The rows are grouped in 4 different ways at once. Each group adds its own fixed numbers to the row, and there is some noise. The rows also spread widely along 13 directions, which tell nothing about the answers.
Some rows, each with its group in each grouping after it:
[ 14.1  -2.8 -28.1  14.6  -3.4  55.9 -23.3  13.7  -2.4  -8.7   9.3 -29.8
   6.1 -17.2 -19.0   5.0  -9.8  -4.3  25.2   9.7  -2.7   3.3 -18.1   4.3
 -26.3] : fop z301 z635 gilo
[ -6.9   2.2   2.9   0.3 -20.6  -9.0 -23.1   7.9 -12.4  25.0  12.6  31.9
  28.6  10.5  23.1 -12.3  12.5  -3.0   5.9 -28.0   7.8  -2.5  27.0 -32.6
  33.3] : dav z760 z710 guge
[ -9.9 -39.4 -45.7  16.7  -1.0  21.3 -27.4  -9.6   1.0   0.7  -5.8  12.4
   2.7  25.0 -19.9  -0.6 -16.0  59.4 -26.4  12.8   1.3   9.1  21.6 -17.1
  20.5] : fop z301 z710 gilo
[ 11.9 -45.8  -6.9  10.1  16.3  50.2   5.3 -12.3   3.2 -21.7 -15.0  -4.9
 -10.4 -37.6  -0.6  -9.4   1.5  24.6 -25.5  22.9 -11.1   7.4   9.9  11.0
   7.3] : Lafi z760 z54 zev
[ 40.4 -17.7  10.0  13.4 -35.1  48.9  -7.6  -5.2 -12.7 -45.2 -21.5 -27.0
 -18.6 -31.7  -1.2   7.1  51.0  -7.6   3.0 -11.6   3.0  18.7  19.0   7.1
 -20.0] : bul z508 z54 zev
[  2.0  28.6  22.4  -4.6  20.7  33.2 -10.1  33.5 -17.2  30.3  20.4   2.7
  38.3 -25.1 -15.9  24.8 -12.9 -13.3 -12.5 -12.0   5.8  -7.9 -54.2   2.3
 -12.7] : Lafi z933 z635 guge
[-22.6 -20.5  -8.0  -9.9 -42.2 -32.4  45.4 -17.9  18.0  -9.0  -2.5 -30.6
 -10.9  14.0   6.7 -55.5  27.2  20.4  13.5  -0.9 -19.7 -19.1 -25.1  26.8
 -13.9] : dav z508 z635 guge
[-24.4 -10.6  -4.4 -40.0 -17.3 -28.6  28.7  -2.9  47.6  42.1  -8.7  12.0
  -5.4  -2.7 -23.4 -29.7  -6.0  25.5   6.4 -30.9  -8.4 -13.5 -26.5 -22.6
  21.3] : tar z933 z635 guge
[-19.0  -5.6 -27.1  -4.5  28.7   9.9 -20.7  31.4  -0.4  26.8 -16.7  13.1
  49.3  12.8  18.8  -1.3 -25.7  42.6 -11.0  33.7  10.7 -19.0 -25.5   2.0
  -4.2] : bul z301 z710 guge
[ 10.9  -7.5 -25.0  31.1 -21.0  55.7 -21.8   1.8  29.8 -18.1   8.4  -1.9
 -19.3   7.1  29.9  -3.5  36.7  -1.4  38.4 -31.1   0.1   7.7   3.5  -7.0
  16.3] : tar z933 z54 zev
[-22.1  22.1  27.4 -14.1 -52.4 -32.8   7.0   4.2 -27.7   5.2  12.9 -19.8
  54.3   5.9 -27.3  -3.7  33.1  -8.5  17.0 -24.2  18.7  -1.0 -13.1  10.8
 -28.2] : dav z933 z54 guge
[ 31.3  -1.2   9.9   2.2 -10.1  47.2 -41.2  35.1  -7.4   8.3  -8.7   9.2
  22.1 -14.8  22.6  -7.5   5.7 -20.9  51.9 -24.6  13.7  -9.8  32.3 -33.2
  -1.6] : fop z508 z635 gilo
[  4.2 -34.9  14.8  20.9 -17.8  34.1 -22.0   7.9  -9.3 -40.4 -17.5  -8.5
  45.4  14.7  15.0  -5.7  47.4  31.8  33.8  17.8  35.1  -4.7  52.8  24.7
 -27.1] : dav z933 z54 zev
[-30.8 -23.4 -25.2  14.6 -10.7  -2.0 -15.6  -1.8  12.9 -16.2   3.0   3.4
  37.7  27.5  15.0 -40.8  15.7  18.6  17.9  -4.4   5.2  -5.3  62.7  11.9
  -7.6] : dav z508 z54 guge
[ -9.3  34.9  -3.6   2.7 -35.5 -21.0 -21.7  18.0 -18.3  19.1 -10.9  22.8
  13.3  31.1 -26.7  -7.3  -9.7  15.9  25.7 -38.4  13.5  13.8  -9.2 -21.8
  -4.5] : tar z760 z635 gilo
[ 31.4  -3.7  25.4  -2.9  -7.3  28.6 -10.9  20.3 -18.7   5.4 -39.6  56.6
 -17.2   6.1   5.3 -12.3  24.6   4.4  38.9 -68.1  18.9 -13.9  13.3 -25.4
   7.2] : Lafi z301 z710 guge
[ 31.1  55.9  -8.4  -1.7  -0.9  11.7 -17.7  13.3 -25.5 -17.9  -1.5 -13.6
  32.1 -11.8  56.6  14.8   7.2 -43.3  24.1  26.7   4.6  16.6   0.4  13.8
 -21.4] : fop z301 z635 guge
[ 11.5   6.5 -21.2  21.5 -47.6   5.3 -51.7   3.4 -62.2  -4.4   8.9  -3.1
  22.3   6.1  71.8 -22.5  -2.5 -10.5  14.8   8.6 -22.5   8.8  20.8 -34.5
  35.9] : Lafi z508 z710 guge
[ 29.6 -76.0  13.2 -26.4  26.5   3.4  10.1  -9.3 -18.0  20.0   0.9  11.4
  -0.7 -41.1  -0.2 -18.8 -21.2  19.7   7.3  26.5  -3.7 -18.6  20.6 -19.0
  26.6] : fop z508 z710 guge
[-21.9 -39.6 -48.0  20.9   0.3   8.1   5.5   5.3  15.6   5.1  26.3 -19.9
  -3.4  24.6  -6.7 -27.6 -13.2  34.4  35.8  18.2   1.2 -14.5 -35.8  24.8
  -8.1] : bul z301 z710 zev
[-16.5  27.2  13.9  -1.8 -40.2   2.1   5.5  -5.3 -33.6 -21.4 -18.6  -5.1
  33.6   8.1  -7.1 -14.5  33.3   6.0 -38.6 -21.3   2.4   7.7   7.8  19.5
 -18.8] : Lafi z301 z54 gilo
[ 21.6  -2.0 -12.1  18.2 -15.2  49.6  -7.6   6.0  13.5 -11.7  14.8 -21.0
  -4.9 -13.6 -21.1  18.2  37.3 -14.5   2.7 -17.2   9.2  10.9  -0.1  14.8
 -20.9] : fop z508 z710 gilo
[ 14.4  -8.5   7.0 -30.6  23.8  -2.8  26.9  33.8  48.7  44.9  -5.5  10.8
  16.5 -19.0 -14.4   6.3   8.9 -10.8  71.3 -10.6  38.0 -22.2 -34.0   6.2
 -18.7] : fop z760 z710 guge
[-17.1   8.0 -42.2  35.4 -20.3  30.6 -35.8  12.1  11.9 -34.4  25.8 -19.4
  38.8  24.5  21.1 -15.6  29.5 -13.3  23.6   3.7  15.6  15.6  59.5  29.6
 -22.0] : bul z301 z710 zev
[ -4.1  22.2  -8.1   2.0 -22.8   3.8   5.3   5.0 -14.9  -7.4   0.1 -17.0
  33.7   6.7  66.1 -18.4  34.9  -9.1   2.8  20.3  -2.5  -9.9 -17.8  24.5
  -1.5] : Lafi z301 z710 guge
[-21.5   8.5 -42.0 -31.5  -3.1 -12.8  -1.8   2.6  27.0  34.5   1.1  14.3
  -0.1 -25.2 -45.4 -26.1 -40.1 -17.3  -8.0 -40.5 -21.9   7.4  13.0 -26.1
   4.5] : fop z301 z710 guge
[-24.7   3.9 -39.4   3.9 -14.2 -17.0  19.0 -17.5  38.7 -20.4  -7.5 -10.0
  17.5  37.1   9.2  -7.5  38.0  29.0 -11.5  19.2  16.5  14.2  21.6  42.4
  -9.5] : Lafi z301 z710 guge
[ -1.7  17.4 -15.6  -2.0 -22.9 -31.7  -9.7 -22.8  -1.3  -3.4  28.7  16.8
  14.8  21.0 -17.8   8.4  19.1 -20.4   5.2 -26.7  16.8  31.9  60.0  -9.2
  15.2] : dav z301 z710 guge
[ 14.8 -10.1 -11.7  37.2  12.8  12.6  -1.9  -8.3 -12.6 -31.0  17.3  27.6
 -18.9  27.4   4.4  -8.4  13.9   6.9  10.5 -11.7  14.9  18.8  32.1  30.2
  -4.4] : bul z760 z710 zev
[ -0.7  -2.8  -2.9  24.4 -72.2  38.4 -27.5   0.6 -46.2 -18.2 -10.4   5.6
 -16.5   5.2  49.2 -51.9  36.8  -0.8 -11.7 -51.6 -38.6 -13.9   2.1 -28.0
  25.6] : dav z301 z710 zev
[  9.2 -18.7  -3.4  42.7 -45.9  54.3 -15.8   1.0  -8.5 -22.8   9.0   3.0
 -18.7  29.2  18.6   0.2  70.7  21.1   4.5 -42.3  10.7  -2.8  -3.2   1.9
  18.1] : Lafi z301 z710 zev
[-13.9 -24.5   2.7 -17.8   2.4   1.1  28.2  -5.0 -16.0  15.8  27.6  -9.7
  16.7 -21.3  10.6 -51.0 -15.1 -13.1   9.5  -4.7 -20.6 -29.4 -24.0   6.8
   7.1] : fop z301 z54 gilo
[ 38.6 -34.7  -9.3  33.3   3.7  63.3 -21.6  -8.3  -8.7 -17.8  10.2  -6.5
 -36.0 -10.9 -42.8  42.9  18.1  20.5  18.5  -9.7   9.5  14.8 -26.1   0.3
 -10.1] : dav z933 z710 guge
[-17.4 -10.6 -12.9  -6.5  23.1  11.3  11.9 -16.7  42.0  11.2  41.7  28.9
 -14.5  -9.8 -29.1 -28.8 -18.3 -18.2 -12.7 -52.1 -14.7   7.1  37.9  -4.6
  27.0] : Lafi z933 z635 guge

New rows, each followed by its group in each grouping:
[ 11.0   5.7   2.0 -17.0  -3.7 -42.3  20.8  -3.1 -31.0 -18.5 -29.1  -7.5
  23.6  -7.9  -6.7 -15.8 -15.9   5.3  28.4  36.0  14.1  17.2   7.9  34.0
 -40.5] : fop z760 z54 zev
[ 35.9 -12.8  29.1 -22.8  20.9 -44.5  36.0 -46.0  -6.1 -11.4  11.3  25.5
 -12.7   5.7  -0.9  24.8   9.9   9.5  -7.9  18.8  20.6  24.9  28.5   7.9
  24.7] : dav z933 z635 guge
[ -1.8   0.5 -24.8   2.7  25.2 -30.1  26.9 -18.7 -18.2  -2.1  27.6  -7.7
  12.1  20.7   1.1  -8.5 -29.9   7.5  15.9  46.3   6.5   9.6 -22.4  43.0
  -8.2] : Lafi z301 z710 gilo
[ -9.1 -15.3  24.1 -21.4  17.3 -22.3  34.6 -12.6   3.4  -1.7  -3.3  13.1
  26.6  11.0  -8.4  -4.5  15.6  38.5 -42.0  17.0  14.5  -6.9   9.0  31.9
  -6.5] : fop z933 z635 guge
[ 37.3   8.5 -25.1 -17.3  12.9 -16.0 -24.3  -3.6  29.3  16.5 -14.4  41.4
   5.3  10.0  52.8  21.8  -7.6  -7.0  50.4   8.8  25.3  24.5  49.9 -40.0
  43.8] : fop z933 z710 guge
[ 17.2  -1.6  -2.2 -11.0  34.2  34.5  30.8   1.4  36.1  -3.0   5.4   3.6
 -15.5 -47.9 -23.5  -6.9  12.4 -33.4  -7.2 -19.2  -4.7   2.0   1.4  32.3
 -25.7] : fop z760 z710 guge
[-43.5 -24.5 -22.6   7.6  17.0  -7.2  27.8 -23.5  42.2  -1.3  13.6  30.4
 -13.0  35.2  24.1 -57.1  -7.5  42.3 -45.2 -12.2 -27.7 -13.3  16.5  18.0
  30.6] : dav z933 z635 zev
[ 11.0  38.4   0.5  -9.8  -3.3 -11.9  26.5  -7.4   8.5  -2.2  31.8 -21.9
  13.7  -5.7  10.1  19.3  32.3 -33.4  12.1   8.0  12.1  14.3 -26.2  32.8
 -12.3] : tar z301 z635 guge
[ -4.3  -4.8  -7.6  -1.1  20.7 -32.8  28.8 -10.4   6.1   6.2  22.2  -1.9
  14.9  19.3 -50.9  30.8   6.9  24.0 -11.7  19.3  31.4  19.4 -12.1  43.0
 -20.1] : Lafi z508 z710 guge
[ -6.0 -23.7 -32.3  10.1   6.4  25.5 -52.9   7.2 -29.4   2.0   0.2  10.3
  38.9   2.5   1.9 -12.5 -38.7  26.5 -12.1  25.3  -0.7   8.2  47.3 -25.4
  15.6] : bul z301 z710 gilo
[-13.7   3.0 -11.5   6.1 -11.8 -42.3   5.1 -32.3  -7.3  -2.7  51.6  21.4
   1.9  34.2 -10.7 -10.1  -7.8   2.0 -20.1 -18.4   0.3  29.5  46.8  -1.1
  34.6] : fop z933 z635 zev
[ 25.8 -25.2   3.9  -1.9  -1.9 -10.5   9.8 -18.0 -28.6 -13.1  31.2 -20.6
  13.0 -15.0  -8.3   7.4  15.9 -11.2  11.4  27.0  12.4  12.4  24.9  21.7
  -8.2] : fop z508 z710 guge
[ -1.3 -30.2   1.6  -3.2  -3.4  48.6  -5.8   9.9   6.7  -7.6 -19.2 -23.2
  14.5 -24.5 -61.0  25.5  15.7  47.3 -47.4  13.8  12.0   4.3 -14.4  10.1
 -26.1] : bul z301 z635 zev
[-18.4  12.3  -1.7 -15.1 -18.7 -25.5   0.8  -3.2  -0.8  29.7  -3.3  19.5
  11.4  18.0 -22.1   9.0 -10.9  36.1 -34.9 -20.3  -0.9   9.5 -28.2 -24.4
  24.9] : Lafi z933 z635 guge
[-13.4 -14.8 -16.8   5.3  -1.2 -35.2  31.4  -8.3   2.0  -5.4  32.8 -30.2
  29.5  22.8  39.6 -17.1  15.0  15.5   0.2  57.8   7.5  -3.0 -15.9  50.0
  -3.0] : bul z508 z710 zev
[ 43.3 -34.1  10.8  -4.1  -8.5  26.0  11.1   1.0 -13.8  20.4  11.3 -20.0
 -21.5 -38.6 -16.5  28.0  13.2  -0.8  43.5   9.4  10.6  -1.5 -67.2 -11.7
   9.3] : Lafi z760 z710 guge
[ 13.1 -31.7 -14.9   4.4 -20.6  32.4  -6.2   2.7   9.9 -10.7  -9.6 -20.4
  -3.1 -28.8   3.3 -25.7  16.2  -3.9  44.1   3.7  -5.0  -6.3   7.2   0.2
 -13.3] : dav z760 z710 guge
[ 13.4  14.3  26.9   6.5 -43.0   5.7   0.1  -4.4 -51.7 -19.1  -0.1   8.8
   4.5   9.5  26.0 -10.7  53.8  -9.4 -18.8 -36.1   0.9  -1.5   0.1   3.7
   1.0] : bul z301 z710 guge
[-13.2  -4.9   1.3 -11.8 -17.4  13.3  25.8   9.9  24.4  -2.8   2.6 -38.4
  30.0 -24.2  22.6 -32.6  41.8 -16.1   2.6  11.1  -9.6 -25.1 -17.4  37.3
 -30.2] : dav z508 z710 guge
[ 21.4 -33.3   5.9  -8.3  34.1  12.8 -16.5   3.1 -21.6  -3.5  -2.1  -3.7
  29.9 -32.3 -25.1  13.9 -29.9  24.1 -12.9  53.2  12.0  15.3  41.4   4.6
  -5.8] : tar z508 z635 zev
[ 21.0   2.6 -31.9   4.8  -9.1  -2.1  -2.8 -17.5   8.9  -4.7   5.2  -6.8
 -11.7  -0.9  27.2  14.0   9.3  -3.3  -1.1  18.5  -2.7  27.1   6.9  -3.4
  21.3] : Lafi z508 z710 guge
[-19.7  46.5  -8.0   3.0 -54.7  -9.4 -20.1  31.9  -9.0   2.4 -23.0  12.2
  19.0  11.4 -17.9 -44.3  13.3 -27.8  49.5 -71.4   0.0   0.1  12.2  -4.1
 -42.2] : dav z760 z710 guge
[  0.3 -22.7 -15.0   3.3  -1.6  11.8  17.7  -4.0  45.9  10.3   3.8  29.6
 -47.5   3.8   1.8 -46.0  -0.7   0.9  35.7 -53.0 -14.3  -9.3   3.0 -17.5
  25.4] : dav z760 z635 zev
[  9.6  10.6 -18.9  11.1   5.0  -4.8  24.2 -19.4   0.5  16.1  30.7  16.9
 -54.7   7.5 -28.7  -3.3 -28.3  -4.5   7.0 -34.2 -16.5  19.7 -53.2  -7.1
  21.9] : Lafi z760 z635 gilo
[ 18.7   1.8 -25.7   8.4  16.4  39.7 -30.7   1.0  18.1  12.9  29.5  -2.0
   0.4 -30.1  16.8  28.8 -16.4 -16.7 -28.3  11.3 -16.4  22.7   8.3 -33.2
  38.2] : dav z508 z635 zev
[ 17.2 -22.2  29.4 -17.8  -6.5  37.8 -14.6  14.2  -4.7   8.3 -19.6  10.6
  29.8 -33.8 -15.0  12.0  28.9  11.7 -21.4 -15.2  14.4  -7.5  24.6 -13.9
  -1.4] : fop z933 z710 guge
[ 17.4   4.7   8.0  -7.0 -20.0  -0.7  41.1 -22.4  23.2 -11.8  -0.7  -1.2
 -50.1  -1.6 -38.7   8.5  36.7  -1.1  -1.6 -41.0   2.2  13.0 -28.0  12.9
  -7.8] : dav z301 z635 zev
[-30.1 -13.9 -21.3  12.1  -3.2  23.7 -15.0  18.7   3.4  25.6  14.8  -9.6
  29.8  -4.6 -23.6  -0.5  -9.4  24.0  -5.5  -4.6  -3.8 -12.1 -46.1  -6.6
  -3.9] : dav z760 z54 guge
[-28.5 -28.5 -27.2  -7.7 -27.5 -29.8  15.6  -1.0  21.3  33.3  14.5   5.4
 -16.7  19.1 -63.8 -25.7  -5.7  30.4   8.2 -47.6  -3.7  -6.5 -18.5 -11.7
   2.1] : fop z508 z710 guge
[ 21.0 -38.1  24.1 -10.1  14.4  37.7   0.5   0.3  -7.2   9.0  34.8  17.4
   6.3 -35.5   9.1 -16.1  16.2 -35.4  29.7 -40.9   6.9 -18.0  26.7 -20.1
  26.6] : bul z301 z54 guge
[-16.3 -13.4   7.1  -8.0 -41.2  -3.4   9.0 -15.3 -27.5   5.7  29.2 -11.1
  14.2  -8.1  52.1 -54.9  17.9 -10.0 -13.1 -11.2 -36.2 -24.8  -6.3 -16.1
  36.3] : dav z301 z635 guge
[  7.2  -1.4   2.7  30.0  -5.2  56.2 -32.9  31.3   6.1  13.5   2.7  24.4
  24.6  19.5  18.3  16.5  34.3  18.7  10.6 -23.5  28.6  -5.4  -3.7 -12.9
  15.4] : Lafi z760 z710 gilo
[ -6.0   0.7 -35.4  -5.6 -23.0  -4.6   7.6 -18.8  -2.0   1.1 -30.7   2.2
 -29.3   5.1  -3.9 -24.1 -15.6  30.2 -26.5  -2.1 -31.6   6.3 -33.2 -11.4
   9.0] : dav z301 z710 gilo
[-22.6 -20.6 -14.2  -4.0 -10.9 -43.3  -7.2 -34.8 -22.2  15.5  59.0  -0.9
  26.4  20.5 -25.8  -6.6 -38.9  23.4 -29.1  19.3  -2.1  25.2  26.9 -18.6
  43.1] : bul z933 z635 gilo
[ 26.9 -32.3  -0.5 -17.8 -30.5  21.3  26.6  -8.6  21.7  -3.5 -12.7 -39.3
 -37.7 -46.4 -64.1   9.3  31.1   0.9   8.1 -18.4  -1.0   7.4 -33.0   4.2
 -27.5] : bul z508 z710 guge
[ 24.5 -13.2   5.6  -1.4  11.3 -21.4   4.0  -3.0 -15.9   5.6  19.5  12.6
  -2.8   7.5 -44.9  22.1 -17.3   7.3  41.4  -0.9  31.5  20.1  -2.2   8.3
  -8.8] : bul z933 z710 zev
[ 13.4 -20.5  -7.5  -8.1  12.6   2.7  33.0 -49.3   3.8 -34.6  16.1   9.6
 -31.5 -13.4  20.4 -29.4  14.0  -7.9 -44.8   0.4 -26.0  12.9  50.8  19.1
  23.4] : fop z301 z635 guge
[-10.9 -14.0 -27.2 -20.3  50.8  -5.2  12.3  -7.1  27.5   9.1  17.3  -5.4
  37.4 -19.0 -37.0  -1.8 -39.3  -1.9  -1.2  46.6  11.7   8.8  28.2  31.0
 -20.7] : dav z301 z710 gilo
[  6.3 -24.3   8.6  -8.8  -3.0  15.4   5.7  -5.2  11.8 -17.2  16.5 -38.1
  33.6 -30.2 -30.8   8.8  33.0  -0.2  -3.3  28.7  17.4  10.6  40.2  28.1
 -25.0] : tar z508 z635 guge
[ -6.8  16.4 -12.4  20.4  -4.1  12.5   2.3  -7.1   2.4 -17.3  23.2  -7.1
  14.4  15.2 -11.9  17.5  27.7   2.8 -18.7  -2.5  12.1  19.8  -2.3  37.6
 -16.1] : Lafi z933 z710 guge
[-10.1   3.0 -21.8   2.5 -54.4   9.6 -19.4  -9.4 -21.6 -30.8 -38.5  -8.0
   5.6  11.6  17.7 -53.9   1.0  20.2  -0.2  -7.6 -22.5   7.7  38.5  -9.8
  -2.3] : Lafi z301 z635 gilo
[  2.1 -16.9  -6.2 -27.1 -12.4 -22.9  25.0 -27.4  -1.6   2.1  -6.7  10.9
 -28.1 -22.2   4.9 -50.3 -18.3  -4.7  -7.1 -19.2 -33.7   1.6   7.0 -10.1
  18.6] : bul z933 z710 guge
[ 10.7 -12.3   2.3 -19.6  24.0 -24.7  40.3 -15.9  31.6  16.5  18.5   3.5
  -2.5   0.2 -33.1  18.0  12.0   9.1  -3.3  12.7  24.9  11.1  -5.5  25.0
   1.9] : tar z508 z710 gilo
[ 51.2 -10.1   4.8  16.3 -15.5  65.6  -0.8  -2.5  29.3 -21.4   3.9 -31.2
 -23.7 -24.6 -19.9  49.9  68.7 -16.7  22.0  -7.3  25.9  16.7 -10.5  10.9
 -19.4] : dav z508 z710 gilo
[ -2.8  10.6 -10.1   6.0  25.1 -24.2  -0.2   2.3   8.4  -2.1  13.3  10.1
  32.8  25.2 -40.6  30.8 -10.0  17.6  14.5  22.8  40.0  25.5  15.6  35.9
 -29.9] : dav z933 z710 zev
[  1.8 -23.3   9.7  -7.9   2.9  15.7  -1.3  24.3  34.7  44.3  14.5  15.0
  20.7   2.9   2.1  26.0  30.9  22.9 -13.8 -14.4  28.8 -13.0 -19.1 -21.7
  33.0] : bul z508 z710 zev
[ 34.1  39.5   2.5  10.8   4.3  16.5  -0.8 -19.2  -3.2 -14.8  46.4   8.8
 -21.9  -6.2  26.5  28.1  20.0 -51.9  -7.9 -28.0  -3.5  34.3   1.1  -1.4
  22.8] : bul z933 z635 guge
[ 30.9  -3.1   0.3 -19.4  -1.8   9.3  26.0 -14.1  42.6 -11.1  16.1 -19.0
 -19.0 -23.9 -45.9  25.3  35.0 -30.8  36.5 -20.2  27.5  22.2  12.4  12.9
 -19.5] : bul z301 z635 guge
[ 26.6  12.0  35.3  -7.6 -35.7  13.0 -13.8  39.7 -28.8   1.5 -45.7  -6.1
  35.8  -8.2  22.9   4.7  40.8   4.3  34.2  -0.2  24.5 -15.5 -16.7  -0.5
 -31.4] : dav z508 z710 zev
[ 15.6  -8.1 -40.0 -36.9  13.8  19.1 -23.2  -1.4  20.3  18.0 -36.8 -10.0
  18.3 -54.7 -10.6   8.1 -45.8  10.5 -17.7  49.6 -12.9  21.7  20.9 -32.5
  14.7] : tar z301 z710 gilo
[ -3.0 -28.2   4.3  -0.8   3.0   0.6 -12.0  15.1 -23.1  27.1  13.1  -5.7
  51.4   7.5 -31.4  41.0   1.7  50.3  -5.5  39.3  39.9  -0.2 -24.5   2.7
   5.8] : Lafi z301 z710 zev
[-26.5 -15.4 -17.4  12.6   3.2   9.1 -10.3   3.9 -15.2  27.4  46.5  29.6
  10.3  18.1  -3.5 -25.4  -6.7   7.2 -20.1 -44.1 -11.5 -17.8  -3.7 -12.7
  30.5] : fop z301 z710 guge
[ 20.5  17.6  17.6 -12.6  -6.6 -18.1  37.2 -22.6   3.8 -32.0   5.5  -6.6
  -3.8 -10.5  29.1 -22.9  41.3 -32.6   2.9   1.3  -1.9  12.1  34.1  39.2
 -11.5] : tar z508 z635 guge
[  0.6 -18.4 -20.7   0.0 -47.8 -25.3  -8.5 -13.3   2.2  -7.6  -3.3   0.9
   7.1  39.1 -45.8  -1.4  24.3  26.8  42.7 -20.3  38.0  19.3  47.8  -5.3
  -6.5] : fop z301 z710 gilo
[  9.6   3.6   4.0  -8.3  13.3 -11.4  25.0 -11.7 -33.6   1.4  20.4  -5.1
   0.2 -21.6  14.7 -26.4 -23.2 -17.3 -35.3  17.1 -26.7  -0.2 -23.3  20.5
   1.0] : bul z508 z710 gilo
[ 36.0  -4.3 -14.4  -3.4  12.6  -9.8 -13.5 -26.2 -19.6   5.1 -12.1  33.4
 -24.2   0.5  17.4  25.7 -24.9  20.0 -10.9  14.5  -6.6  26.8   0.2 -33.3
  40.2] : dav z933 z710 guge
[ -3.3  17.6 -22.0  10.1 -42.3  -9.8  -1.8  -8.0 -13.0  -9.5  21.1  -6.8
 -10.4   2.4  37.6 -45.8  17.6 -34.1  19.2 -29.2 -30.1   5.4  10.9   1.1
  11.0] : tar z508 z710 guge
[-29.1 -19.7 -29.9  10.1 -10.3  21.9   4.4  -9.3 -13.2 -31.0  14.6 -46.6
  39.3 -12.5  38.7 -45.4   9.0   5.0 -18.7  45.2 -25.3 -11.5  -0.9  40.7
 -19.1] : bul z301 z54 guge
[-26.0 -11.9  -5.7  19.0  -8.6  35.4  14.6  28.0   2.8   3.5  15.5 -22.1
  11.1  -4.2  12.3 -54.6  21.2  -4.8  15.4 -23.4 -23.4 -45.5 -54.2  39.2
 -37.0] : dav z508 z710 guge
[ -3.1 -28.3 -27.0  12.7  28.4  36.8 -17.5 -10.0  32.3  -5.1  17.2  -5.0
  26.8   8.3   1.1  37.9  17.2  40.8 -35.7  42.7  18.5   9.4  21.8   4.5
  16.4] : dav z301 z635 guge
[  6.8  24.6 -25.3  -8.9  45.6 -22.9   9.0 -14.3 -22.2   2.5  -3.5  20.1
   5.8 -25.9   2.0   2.5 -68.7  -6.3 -36.1  38.0 -19.3  37.0  -6.7  12.1
   7.0] : Lafi z760 z54 zev
[ 15.8 -37.5  -9.7  15.5 -24.3   6.7  -5.7 -12.6  -3.8 -11.4  13.0  20.6
 -34.8  10.8  25.9 -43.3  15.1  -0.1  27.6 -36.9  -9.6   0.8  44.2 -17.8
  34.1] : bul z508 z710 zev
[ 14.3  -6.9  -5.4 -11.7 -14.3  50.4  -9.6   2.6   1.4  21.7  31.9 -12.1
  -4.2 -55.2  45.9 -18.8  -0.3 -39.9 -18.7 -14.6 -39.7 -11.6 -13.1 -41.8
  51.1] : fop z301 z635 zev
